The rows are grouped in 4 different ways at once. Each group adds its own fixed numbers to the row, and there is some noise. The rows also spread widely along 16 directions, which tell nothing about the answers.
Known rows, each followed by its group in each grouping:
[ 24   5  32  -9  -4  21   9  -1  15  27 -25 -20  -1  24  -8 -19   4 -40
 -10   4  13  15 -24 -12  36   0 -16  20 -14  15   6   8 -30  15  16 -16
 -30  -9   5   9 -16 -29 -13  11  -4  10  19  -3 -10]
(1) duto z531 P
[  6   5 -23  18   5 -11  13   5   1 -34  -2 -19   2  12  14 -22  -4 -12
  19   7  12  11 -23 -12  22  10   5   0   9  -3  -7   3 -18 -11  -7  -5
  17   5   8  -9 -10   5  10 -15  -7 -26   1  -6 -12]
(2) sikam z877 U
[ 20  -3 -11 -11  15  11   9  -8 -28 -18   2 -21  19   2   5 -17   4  18
  21  -4   6  -7 -16 -10   7   2   4  -4 -12 -12   0 -10 -24   1  19  -3
  13  -5  -7  10  -2  17   0  -6 -16  14  -6 -28 -15]
(3) sikam z531 D
[  8  13 -18  25   2  17  -1 -32  -7   7  -1 -16 -27  29 -22  11 -21  18
  -2   0 -10  24   7  13 -30 -10 -19 -21 -10  11 -14 -22  26 -31 -12 -27
 -33  14 -20  43   0 -13  -4   7   2   1  28 -12 -10]
(0) Vezeg z535 U
[  8  10  -7  24  -9 -14  25 -23   8 -19   2 -22 -17  -3  -2   1   8  -8
  22  13  10  -4   6   1  14   6  21  13  -9 -17  15   7  -2 -13   9  11
   2  23 -14  18  -2 -25  -3   8   5   2  10  -2  -8]
(4) Vezeg z360 P
[-11  -7 -26   0 -10  32  -8  12  11 -26 -15 -15   6 -23  22 -14 -13 -10
   1  -9   6 -12 -11  12  -1   5 -18   7  -5   9  -3 -21  41   6  -7  23
 -13  -4   4  28  -4 -16  -6  10  15 -28  19 -24   4]
(2) duto z535 N
[-26  -5   6 -22   8 -35  36 -38   8  41  19  32  15  12 -33 -18  47  -5
   6  -2  27  -7  -5  -4 -15  -3  25  30  -7 -21 -10  26 -37  -8   4  -9
  -3  -7  28 -11 -10   5   2  22 -16  44  23  21   6]
(4) Vezeg z877 N
[  2  18 -24  15 -12  -5   3 -28   0 -23  12 -11 -28  19 -20 -12 -22  -5
   9  21 -13  12  13  18 -26  23   5   7  12   4  10  10 -10  -3   3  -3
 -19  10 -13  -5 -32  -2  -5  31  11  21  13   4  25]
(3) sikam z360 D
[ 19   6  16   4  11 -23  -7  32  12  -1 -23   4 -10  37  11 -20 -44 -12
  -2 -27  40  -3  -8 -10  24   5  11   2  20 -17 -11   7 -13 -20   4   4
  18  -6  11 -15  28  19 -20  18 -18   4 -14  12 -28]
(1) Vezeg z535 P
[ 14 -16   0 -14  -2 -14  10   7   0 -13 -18 -14  -1  16   7 -11 -18 -10
   6  -9  11 -11  -4  -2   1  15  15  19   2  -2  19  18  20 -15  20  24
   6  13  -7  -8  -3  -6  -7   4  -6  -8   6   4   0]
(0) Vezeg z535 P
[ -3 -11   6 -43  27  15  16 -20  -6  32 -22  20  27   2   4 -22  29  19
  37 -37  27 -45 -38   4  -5 -26  -8 -19 -21  35 -32  -3 -13 -23 -13  16
 -20  -6 -24  36  29  -9 -26  25 -10 -14  15  14  -4]
(1) Vezeg z360 N
[ 27  -5  20 -19 -15  -2   5  17  -1   4 -14  -1  19   7   0   7  -7   2
   0 -20   8  -8 -20   3  21 -14 -14  -4 -10   5  -3   6   5  -9   9  -3
   6   2 -14  10  -4  -7   0 -14 -10 -13  15  -8 -27]
(0) Vezeg z535 P
[ -5 -14  18 -14  24  26 -23  29 -12  27  -9 -22  14  28  -1  -6   4 -23
 -48  14  -6  19   1 -17  -7   9  -4   3   8   1  -4   3   2  34  13 -30
  -8 -29  41 -15  -8  10  -3 -13  -8  11   7 -40  -5]
(3) duto z531 N
[ -8 -12  -6 -25   2 -25   8  19  -6 -21   6   7   9  -9   5 -22   1   4
  18   9   5 -26  -2   3 -16  13  33  17   9 -11   6  25 -12   2  17  26
  15   1  -1 -27  -6  28  -8  15  -7  14 -13   6  17]
(4) Vezeg z535 N
[ 29 -25  57  -6  15 -16   1 -21   6  31 -15   8   5   8  -4 -16  35 -12
  16  -7  12 -10 -21 -54  41 -11   4   9 -29   3 -11  26 -39   5  -1  -1
   7  -4  -4 -16   8 -13   3 -12 -23  -4 -14  22  -5]
(4) sikam z535 N
[-15 -13 -13  15  -6  -9  -2 -10  -9  10  11  10  -4 -30  -9  24  10  12
  -3  13 -31   2  22   0 -22 -12   1 -12  -2   8   6   2  20  -9 -21  -1
   2   5  -4  -2   4  -5  24  -5   3 -14  -1  17  16]
(4) sikam z535 P
[ 12 -11   6 -12  -6 -16  -2   0  -8   6  -8  -8   7  19 -11  -2 -14  -2
   5 -10  -9   1  -3  -5   1  19  -5   0   9  12   1  26  -1 -10   1   1
   3  -1  -7 -11 -13  -5   3  -1  -4 -11   5  12   6]
(3) duto z360 N
[  4   3  15   8  -8   8 -10  26 -12  25 -14 -15  -6   0  -7  21 -27  -6
 -18   7 -14  12   6  -5  16   5 -14  -1  17  13   7   6  -3   1   1 -16
  -5 -18  -1   0  11  -6   3  13   7   0  -6  -2  -5]
(0) duto z531 N
[  8   2  11  -5  -1  20  -2  -8   0  35  13  15   0 -15   0  23  19   8
 -18  -1 -16  22   3   2   7 -33 -15 -23 -11   6   4 -30  -8   2 -21 -12
  -5  -6   2  12   7  -1  26 -35  -9  -8  -3  12  -9]
(3) duto z360 D
[  2  -3  -7   9  21  24   2 -15 -11   4  -7 -15   3   0  11 -10   2  13
   1  -3  15   9 -12 -24  12  -9  -1   1 -13 -15  -8 -30  -8  -2   2 -10
   9  -7  12  20  24   5   7 -21 -15   5 -11 -23 -23]
(2) Vezeg z360 U
[  1  -7  -3   8   5   9 -19  33 -19  -3 -21 -18  24  -1  14   7 -22  -8
 -14 -13   5  -7 -11 -12  21   6 -17 -10  17   4  -1   3  13   7   2 -16
  18 -14  19  -6  10  -1   4  -9   0 -22  -5 -29 -17]
(1) sikam z360 U
[  6  23 -19   3  23   4  42 -31 -13   0   7 -19  20  25  11 -17  38  -7
  12  20  13  23 -21  -6  32   6  13  -5  -1  -3  23   3 -67  -5   3 -23
  -2  -6  17 -14  -8  -3  12 -24 -10   0   9   1 -12]
(4) Vezeg z877 N
[-11   1 -21   8  15   3   1  -9 -26 -13  -3  -9  36  -5   3  -6  -2   7
   1 -10  11 -17 -10 -11   4  12  -4  -1   5 -10   6   1  -5  10   6  -9
  14 -19  24  -3   7   4  -2   6  -2   4   4 -30 -12]
(1) Vezeg z535 P
[ 10  33 -34   1  10  24  30 -21   1 -21  14  -7  15   3  38  -2  28 -10
  -2   6   7  21  -3  25  23  -2   6 -24  -5   0  37 -27 -24  14  -9   8
  -1   1  19  -5 -10 -10  17 -31   3 -18  15  -3 -13]
(3) duto z535 P
[ -4   2  38  24  -2   3   4  15  25  29 -22  -4 -21 -19  -1 -12   6 -31
  18  17  16  -2 -24 -38  46 -18  -2  16  -1  18 -24   6 -41   0 -20 -10
 -16 -11  -6   8  34 -13 -11  40   5   2  -8  19  -5]
(1) sikam z877 N
[ 13   6  -4   5   1 -10  -3   1  -2  -8  12  -3 -16  14 -16  -3  -7   7
   1   4  -6   5   9  14 -18  -1   7  -7   1 -14  -9  -2   1  -8   4  -4
  -4   6  -7   9 -17   8  -7   8  -6  10   1  -7  -1]
(4) duto z531 D
[ -1 -10   1 -20  16  -1  17   3 -16  22 -11   6  14 -14   8   7  23  19
  28 -17   7 -24 -13   7   1 -21   7 -14 -12  16 -11  -5   1 -27  -7  13
   1   6 -19  19  24  -2  -2   5  -9 -17  -4  14  -6]
(4) duto z877 U
[  9  20  -3  22 -14  12 -10  -4  21   3   4   9 -16   3  -4   1 -20 -10
 -12 -13   8  16  -1  14   2 -16 -24 -11  -6  -4 -13 -26  10  -2 -17 -12
 -20   4   5  23  -4  -8   0   7   4   4  17  -3 -15]
(1) duto z535 U
[ 26   0  33  34  -1 -18  -3 -14   6   0   5 -30 -38  24 -15  -3  -8 -20
  -1  41 -16  32  12 -41  14  12  24  22  -6 -14  12  20 -26   4  11 -15
   1  15  -6 -19  -8  -1   6 -11  -7  23 -14   4   2]
(3) Vezeg z535 U
[ 24  11  15  -7  -9  13 -10   3  11   6   5  17 -33  -4   7  -4  -4  12
 -12  -4   7   4  12  22  -7 -28   5   4 -14  -6   5 -28  -5   2   9  19
  -4   9 -16  12   0  13 -13   4  -7  28 -10   6  -2]
(2) Vezeg z877 D
[ -1  -4  -4  -3 -11  24 -17  21   8 -34  17  14 -13 -48  11 -12   9  10
   1  31 -25   0   1  10 -26 -28   8  -8  -9   5  -5 -26  -9  24 -11  19
  -7   5 -15   0  -9  28   1  -4  -2   3 -23  -2  14]
(4) Vezeg z877 P
[  5  29   3  33 -11 -17  20 -19  14   3   2 -12 -28   2  -8   5  -3 -12
  22  17   2   7   2  -8  33   9   6   6   6   0   2  10 -36  -8 -12  -3
  -2  -1 -11   4   6 -22   3  23  12   2  -1  20  -2]
(2) duto z360 N
[  0 -40  14 -29  15 -14   7  22 -19  10 -19  -4  47 -20  10   2  11  10
  25 -28  12 -34 -26 -33  23  -2   9   0  -7  -2 -13  13  14 -12  -1  16
  34 -10   3   0  31   5  10 -15 -19 -31 -11  -2 -21]
(3) duto z535 P
[ -7   7 -29 -20   8 -22  31 -19  -3  -5  33   9   3   8  -2  -4  36  11
  10   9  -5   5  11  27 -30  -2  33  -9   0  -9   9   0  -9 -11  -4  12
   4  15   6  -8 -16  17  12 -13  -7   8  15  11   6]
(3) duto z877 N
[ -1  13 -15   3 -31  -5  15   6   2 -12   9   3  -1 -23  -4  22  -1   9
   6   0  -3  -8   5  32  -4 -14  -2  -2   3   0   5  -6  18 -10  -2   7
   0  13 -16  22  -9  -9   3  10  12  -1  23  -5 -10]
(0) Vezeg z877 P
[  6 -15   3   4 -16 -25  -7  -2   4 -22   9   7   0 -17 -10 -14  -6  -5
  10   1  -5 -17   1 -13  -4  12   7  18  -2 -12   1  20   2  10   5  15
  13   5   2 -16 -17   6   3   9   1   8  -4   0  12]
(1) sikam z535 N

New rows, each followed by its group in each grouping:
[  6  -5   7  -6  42  14 -25  -6 -26   8 -12   6   6  25  13 -16   3   4
 -10  -8  -5 -13   0 -12 -13   4  -1 -21   4  22   4   3 -17  19  -3   1
  -5 -18  10 -28   8   9 -18   9  -9  -3 -18  -4  15]
(1) sikam z535 D
[-19 -27   2   1   9  -4   2 -15 -17  24 -17 -11   5   3 -21  -3  -9   2
  12  -8   5 -11  -8 -28 -15   9  -2  19  -5   3 -15  13  21 -20   4 -11
  -8  -5   2  13  17  -7   3  29  -5   9   8  -6   4]
(0) sikam z535 U
[ 16  11  10   2  -3  22   6   1  -7  20 -15 -10   0 -10  20  19   2  -3
   2  -5   3   3  -2   2  38 -15 -11 -13  -3  16  19 -14 -14  -3  -4   1
   1  -2 -12  12  18 -17   8  -5   2 -11  -2   6 -11]
(3) sikam z360 D
[-24   2 -11  11 -27  37  -9  13   2 -15 -10  -7   4 -64   7  -4 -14  -9
  10   9   1 -21  -9  12   7   0 -18  26   0   8   8 -16   2  24   2  21
 -19 -13  -7  21  -1  -9  -9  54  24  11  -1 -14  18]
(4) duto z877 D
[ 10  19 -23  17 -32 -21  -7  -5 -10 -24  12   7   1  -4 -21  22 -33  22
   3 -12 -17 -14  18  34 -19   6 -14 -16  11   0   6  10  19 -12  -1   1
   6   8 -20   6 -20  -3  -4  18  13   2  15  -1  -1]
(1) Vezeg z535 P
[-25  12 -39  -1   5  21   9 -17 -19  -6   3 -12   7   1   4  -3   6  -6
 -19  10   4   1  17  29 -28  18   4  10   5  -7  27  -3  14  17  21  -4
 -12  -3  25  -3 -19  -7   2  18  12  26  20 -30  16]
(4) sikam z360 U
[  3 -16  -3  -4 -20   7  -6  10   4 -15  13  -5   4 -30  -2   1  -3  -6
  -9  21 -27  17   0 -11  -6  -1   1  10  -6  -5  12  -7   7  18  -3   4
   3   1   5 -10 -16  11  24 -23  -4  -2  -7  -3   7]
(3) duto z535 P
[ 19  -9  26 -11   3 -14 -17 -11 -16  19  22   4  10  30 -37   7  33   6
 -32  11 -32   6  10  -2 -32  -8  -9 -19 -17   4 -14  23  -3  25   9 -40
  -7  -5  11 -15 -41   4   3 -26 -10  18  21 -31   1]
(1) sikam z535 N
[ 10   0 -13  -6   6  -3   5   0  17 -20   8 -10 -14  45 -12 -41 -11 -17
 -12  12  16  34 -14   2 -17   6  10  13   4 -27  -9  -4 -12  -9  11 -17
 -11   8  20  -2 -30  19  -2 -16 -21  15  13 -14  -9]
(4) Vezeg z360 D
[ 10   3   3 -13   1  16   4  18 -16  -4  -9 -22  -1  -5   1   5  14   9
   7  15 -12 -15   0  21 -14 -13   5 -14 -15  17  -4  -2   5   3  16  -5
 -15   5 -27  19  -2   0 -14  16   3   5   8 -26  -1]
(4) sikam z535 P
[ -8   4 -33  19   5 -13  16  -6 -12 -17   2 -20  -1   2 -11  -1 -16  13
  19   9   2   0   3   3 -11  11  13  -2  11 -14  -4   1   2 -32  -1  -7
   6   6  -5  17   8   5   1  12  -3  -2   4  -6  -8]
(4) Vezeg z531 P
[  5  -2  11   4  19   3   5  -1  -7  12 -18 -18   2  14   4 -13 -11 -10
  16  -5  19   1 -18 -29  30  11   6   8   5  -5  -3   1 -26  -7   1  -4
   5 -13   6   0  24   0  -3  12 -10  -1 -13   3 -11]
(3) duto z360 D
[  6  16   0 -19  -6  27  12   9   0   6  -8 -16  -3  10   8 -12   3 -21
 -16  14   9   9  -4  28   5   5   1  17  -4   1  27  -4 -16  19  30   0
 -27  -6   6   0 -22  -4 -11  21   5  27  14 -14   8]
(4) duto z535 D
[ 10  -2 -21   5 -20   1 -14   0  -9 -19  15   8   3 -14  15  17 -12   1
 -39  -9  -9  13  35  25  -8   9  -2   3   4 -29  45  -5  32  20  18  15
  26  10  26 -24 -31   1  28 -34   0  11  -3 -14   5]
(4) sikam z360 U
[ 11   6  -6  -8 -26   0   1   7  -7  33 -15  -6 -11  25 -12  27 -23  -1
 -33 -13  -9  15  26  46 -14   2 -21  -6   6  16  24  10  33 -23  11 -14
 -20   7  -6   8 -18 -19   4  10   8   7  34   7   7]
(4) sikam z535 N
[ 22 -10  19 -28   7  22   2 -11   8  21 -33   8  -5   9  10 -19 -10   6
  25 -27  15 -13 -25  -2   8 -20 -11  -8 -18  36 -11 -10 -10 -24 -10  23
 -20   6 -38  24  23  -9 -19  14 -13 -14  -1  35  -1]
(3) Vezeg z360 P
[ 12   1  19   2  -5 -25  -3 -18   0  13  23  19 -17   8 -31  -5   8   4
  -1  12 -17  10   6  -8 -21  -6  10   4  -7  -6  -9  10 -29   5   0 -12
  -4   5  -1 -17 -20  15   6   2 -11  32 -10  16  10]
(1) duto z877 U
[ 19 -29  23 -24  13  17 -10 -13 -13  43 -29   7  -6   7   0   5  -1  22
   0 -41   6 -17   1  -2 -11 -19 -14  -8 -24  25  -6 -12  30 -25   1  16
 -13   5 -26  28  28 -13 -11   9 -14  -2   3  11   0]
(0) sikam z877 N
[ -8  -6   0   3   5  12  -3  17  -4  -3 -14 -23   8  -4   9 -12  -6 -13
  -1   6   7  -4 -13 -16  17  12  -2  13   4   1  -3   1  -3  12   4  -2
   2 -18  16  -1   9  -2  -2   9   3  -7  -2 -20  -3]
(2) duto z535 N
[-14  -8  -4   8 -11  -5  -2   5  -1   6   9   3   6 -25 -17  11   6   5
   7   9 -13 -11  -7  -2 -12 -19  -6   0  -1   3 -16  -1  16  -9 -13 -10
  -4   2  -6  21   1  -1   3   8   4  -8  13  -8  -2]
(1) Vezeg z535 D
[-12 -22 -24 -28   0 -13  25  11 -21 -18   4 -10  20 -27   5  -4   7  17
  28   5   0 -23  -3   4 -19   4  31  11  -4 -11   6   5  14 -15  16  22
  20   9  -9   4  11  23   9   6  -8   6  -5  -6   3]
(3) sikam z535 P
[ 11   1  14  12  16   5  -5 -10 -11  12   7   0  -2  -7   3   6  23  12
  -5   6  -5  -4   6 -13   4 -17   7 -10  -9  -1   1 -11 -18   9  -3  -4
   6  -2   3   2  15   4  -3 -11  -6   9 -11  -9  -9]
(1) Vezeg z877 N
[-18   4 -16   3  20   4 -14  25  -7  12  -4  23  13  -9  35  25   5   3
 -20  -9  -6  -5  13  17  -4 -22  -2 -43  21  21   5  -8  25  -8 -36   8
  12  -3  14 -16  22   1  11 -26   1 -53  -5  19   0]
(4) Vezeg z535 U
[-22 -14 -19  -3   4  12 -14  -8 -31  13  15  17  33 -40   1  26  16  16
 -23  -8 -22 -12  20   9 -15  -2 -13  -6   3  -4  22  -6  23  21  -6   6
  13 -19  25  -7 -10  -4  22 -13   4  -6  -3  -9  13]
(4) duto z531 D
[ -2  -2  -6  -3 -11   8  -4  25   7 -20   3   5  -3 -25  16  -3  -4  -4
   3   1   6 -12  -7   8   0 -14   2   0   0  -7  -4 -14  19   9  -2  14
   4   2   0   7   2   8   0   9   3  -7   3 -17  -5]
(0) sikam z535 D
[ 18 -34  20  17  -2 -16 -33   8   4 -12 -14   1 -12  -3 -18 -24 -42   6
  16 -20   1  -6 -20 -48  -3  -1 -13   5  -4  -9 -43   2  12 -16 -10  -4
  11   3 -11   8  13  15   0   3 -22  -6 -24  -1 -10]
(1) sikam z360 U
[  8   9  -9  -9   0  -7  16 -19  -2  19  -4  14  11  12  10   8  10 -10
  -5 -17   8  -4   7  22  11  -1  -4  -2   3  15  32  13   0 -12   0  15
   0  10   3  -8 -14 -25   4 -11   3 -13  18  27   4]
(1) Vezeg z531 U
[  2 -21  30 -11  18  -4  -5 -12   6  33   2 -10 -14  24 -13  -3  30 -27
 -24  18  -8  14  11 -24  -7   1  19  17  -9  -4   7  13   6  15   8  -3
 -11   4  16 -12 -12 -13   2 -16 -11   8   5  -3  10]
(3) duto z360 D
[ -5 -18   1   7   9  -9 -24 -20  13  -2   6  31   0  -4  -1  -8   0 -11
 -18 -17  -6  -5  13 -11 -17   3  -2  -3   0   1   4   4  21  15 -24  22
   3  -1  24 -24  -8  -8   5  -6  -4 -16  -3  21  17]
(1) duto z535 P
[  1  22  -3   4  11 -19  27  -8 -36  26  12 -14 -11  23 -24  21  13  21
  11  26 -17  13   7   9 -13  -5  18 -14   7  10   0  10 -35 -23   9 -38
  -3   1 -15  -3   8  13   6  15  -4  29   2   0  -5]
(0) sikam z877 U
[ 17 -11  26  -2  -9  -4   4   8   4   0 -10 -10   7 -15   7   4  16 -11
   7   2   9 -18  -7 -14  24  -9   8  18 -20 -10   7  12   6   8  19  12
   8  12  -9   7  -5 -17  -1  -6  -2   1   4 -13 -10]
(4) Vezeg z535 U
[ 17  11   8  20   5  11   5 -17   3   6  15   1 -11 -17  17  11  28  -3
   2  24 -20  23   8 -16  29 -19   1 -21  -9  11  13 -13 -34  10 -24  -2
   5   2  -3  -8   4  -6  24 -33  -2 -16 -12  15  -2]
(3) sikam z531 N
[  8  -7   2 -19 -13  23 -19  42  13   9 -26   1   8  10  18   0 -25 -23
 -27 -15   1   7 -17  23   1 -15 -31 -13   9  35   0  -6  33  -5  -9  -1
 -20   3   1   6 -11 -10  -4 -15   4 -38  22   2  -4]
(1) Vezeg z535 U
[-16 -41  29 -11  13 -26 -25  14  -5  12  -5  -4   9  11 -19  -5   5 -16
 -16   2   2 -25  10 -34 -21  15  22  34   5 -17 -10  38  35  16  18   6
  14  -6  22 -22  -7   4 -13  12  -8  11   4 -22  11]
(3) Vezeg z535 D
[ 22  16 -24  -5 -19  11   4  16 -14  -7   7  17  20 -37  33  33  -8  28
   4 -17 -15  -2   0  35  17 -31 -19 -40   0  17  26 -29   5 -17 -17  17
  17  10 -21   8  10   6  26 -41   2 -34  -9  18 -16]
(1) Vezeg z535 U
[ -7  -4  -6  12  19  12   1  -9  11 -11  -2 -16  -8   8   0 -23  21 -21
   9  14   2   1 -17  -9 -12  -4   5  -2  -9  10 -21  -8   7   3 -11  -3
 -23   9   5  19  -8 -13 -12   5   2 -15  18 -19   1]
(1) duto z877 U
[ 16  20  11  -2   9   4  -4  21  -8   0  -1 -16 -12  18  -3   4  -8   3
  -5   4   7  -5  11  14  -3  -1  13 -10   1 -12 -10  -7  -7  10  17  -8
   1  -5  -5  13   6  12 -22  24  -2  27   1 -30 -19]
(3) duto z531 P
[ -4 -21  25   1  -3 -11 -20  19  18  -1  -9   6  -9 -14  -7 -12 -11 -11
  17  -4   5 -19 -13 -26  -4  -6   3  10  -2   2 -38   9  14   3 -13  14
   2   4 -10   8  10   1  -9  19  -3 -11  -7   5   1]
(3) duto z360 U
[ 10 -16   7   1  26 -15   0   8 -46   0 -27 -49  31  42  -9 -10 -21   1
  11  -9  13  -9 -18 -40  16  39   5  11   8 -12  -4  33 -11  -7  33 -30
  24 -17  14 -16   8  10  -5   9 -15  12  -2 -41 -20]
(3) sikam z535 U
[ 15  -4  17   9 -20   9 -11   2  12  -3 -15   3  -5 -33  11   5 -12 -15
  -1 -13   1 -20   5   0  23  -2  -9  13 -12   7  20   0  17  18   3  33
  -3   2  -9   4   2 -25  -5  18  12  -5  -5   7   5]
(1) duto z535 P
[  1 -23  21   7 -11 -22 -27  23   8 -13  -8  -4  -3  -4 -10 -10 -22 -15
  -6  -8   5 -17  -2 -27   4  16   2  28   5 -19 -19  22  25  16  11   9
  21  -4  12 -11 -12  -1  -3   8  -5   0 -11 -19  -2]
(2) duto z360 U
[ 20  19   5  21  30 -22  -8 -21 -24   3  15   2  -8  39  -3   8  18   5
  -5  17 -28   8  16 -10  -8   3  11 -40   6  17   8  19 -34   8 -11 -23
   6   1   1 -41 -10   3   3 -19  -6  -8 -12   8   9]
(1) sikam z535 U
[ 16   8  13  -8  20 -11  -6   5   3 -24  17  23 -20  -2  18 -20  15  11
  16  17  -6 -11   8  -2 -14 -14  38 -14  -1   3  -2  -4 -42  16  -9  30
  13   7 -16 -31   6  35 -13   1 -15  11 -36  23  11]
(3) Vezeg z877 P
[ -3 -18 -10  -1  22   1  29 -11  -5 -15 -23 -29   9  -9  25 -33  12 -14
  43  18  14  -9 -27 -36  30  19  27  22  -3   8  19  15 -31 -16   3  25
   1   2  -6  -8  23  -5   1   2  -7 -24 -17  18  11]
(4) Vezeg z535 N
[ 11  15  15 -11  20   9   5   8  -6  29  -8   6   0  18  16   5  13  -6
 -11   6  -5  15  -6  -2  27 -13   1 -23   6  25   9  -4 -40   6 -14 -10
   2 -16   5 -22  16  -2   9 -19 -10 -16 -18  25  -6]
(2) duto z360 P
[  6  -4  10   2   1 -15   6  -5  -8  17   3   2   3   2 -11  11   9   6
   4  -4  -2  -2   2  -3   2  -7   2  -5  -9  -8  -6   6   1 -10   0  -9
   4   4  -1   5   1  -2  10  -5  -8   2   3   1  -8]
(4) duto z535 U
[  9  -6  13  13   3  -6   4 -18   3  11  -9 -11 -24  -4  -6  -6 -10   0
  27   7  -7   3   0 -27   9   6  10   6  -7   9  -2   4 -15 -18 -11  11
  -9   5 -22   6  23  -5   0  18  -2  -1 -14  29   9]
(3) duto z535 N
[ 24   8  15  15   3  17 -24  13 -14   8 -28 -16  -8  26  -1   7 -34  -3
 -17  -3 -11   8   4  -1  11   6 -23 -15   9  25   7   9  -9  -1   3 -17
 -12 -10 -15  -2  -3 -13 -16  11   0  -9  -5  -1  -2]
(4) Vezeg z531 P
[  4  -2  -1  19 -29  25 -14   7   2  13 -13 -13  -8 -25 -11  13 -39 -10
 -19   8 -21  29  -3  -8  15  -1 -32   8   7  12  14 -15  -2   2 -10 -15
 -15 -12   1  10   5 -10  19   3   7   1 -10   8   2]
(1) duto z360 P
[  9 -30  10  -9   4  -3 -28   5  -3  -4 -15   5  -6  13 -12 -19 -13   7
   0 -20  -1 -15  -8 -11 -27   0 -12   3 -10  12 -31   5  29  -5  -1   6
  -1   5 -10   5 -12   4 -12   8 -12  -7   1  -9   9]
(2) sikam z877 U
[ -5   0 -12  25  -5 -22  -4 -25 -14   0   9  23 -12 -35   5  21 -13  21
   9 -18   2 -21  36   0   5   5  11   4   8 -23  29   1   8 -10  -5  32
  33   4  -2 -12  20  -4  14  18   2  11 -28  26  12]
(4) sikam z360 D
[-12 -17  -3  10  13 -16  -3 -22   3  -6  -4   4  10   5  -2 -11   4 -12
  10 -14   7 -15  -6 -27   3  18   1   7   3  -2  -8  19  14   2 -15  14
   5  -7  18 -10   1 -16   2   9   0 -23   9   3   6]
(0) duto z535 N
[-11  16  -2  13  -6   0  19  14 -17   5 -21 -31  15   1  -4   9   4 -16
  10  14   7 -12 -16  -1  33  11  -7   8  12  20  -1  21 -20   1   6 -25
   2 -17   0   3   1 -21  -7  35  14  -7  17 -21  -9]
(2) sikam z877 P
[-13   0 -23  21 -11  15  -6 -20  -3 -13   3  -9   0 -28   5  12  -7  -7
   3   7 -18   3   8  -2  -2  11 -11   3   2   9  16  -3  19  10 -14  12
  -4   4   0   6  -8 -24  16   0  18 -16   6  -1  16]
(3) duto z360 U
[-16  21 -40  -1   2  22  30  23  -5   3 -13 -23  -1  -3  22   2  -8  -7
   2   2  19  12  -6  40  10  -3   5  -3  16   3  18 -27   3 -29   1   2
 -15   1   3  26  17  -2  -1  19   7  -9  16  -3 -10]
(4) duto z877 D
[-37 -45 -30  -8 -13 -27  -5   3   5 -28  -8   7  30 -30  -2 -23 -22 -22
   6 -14  11 -31  -5 -21 -16  34  10  45  23 -15  11  33  43   1   1  36
  24  -2  31 -23 -10  -5   7  15   2 -16   3   5  21]
(1) Vezeg z360 P
[ 25   1  -5  -5  20 -48   7 -11  -6 -34  -2   4   9  46  -4 -33 -15   7
  33 -38  37 -27 -12  -5   6  29  21   0   5 -33 -13  27 -11 -19  14  19
  28   5   2 -18 -12  13 -21  17 -21  -2  -1   1 -13]
(4) duto z535 D
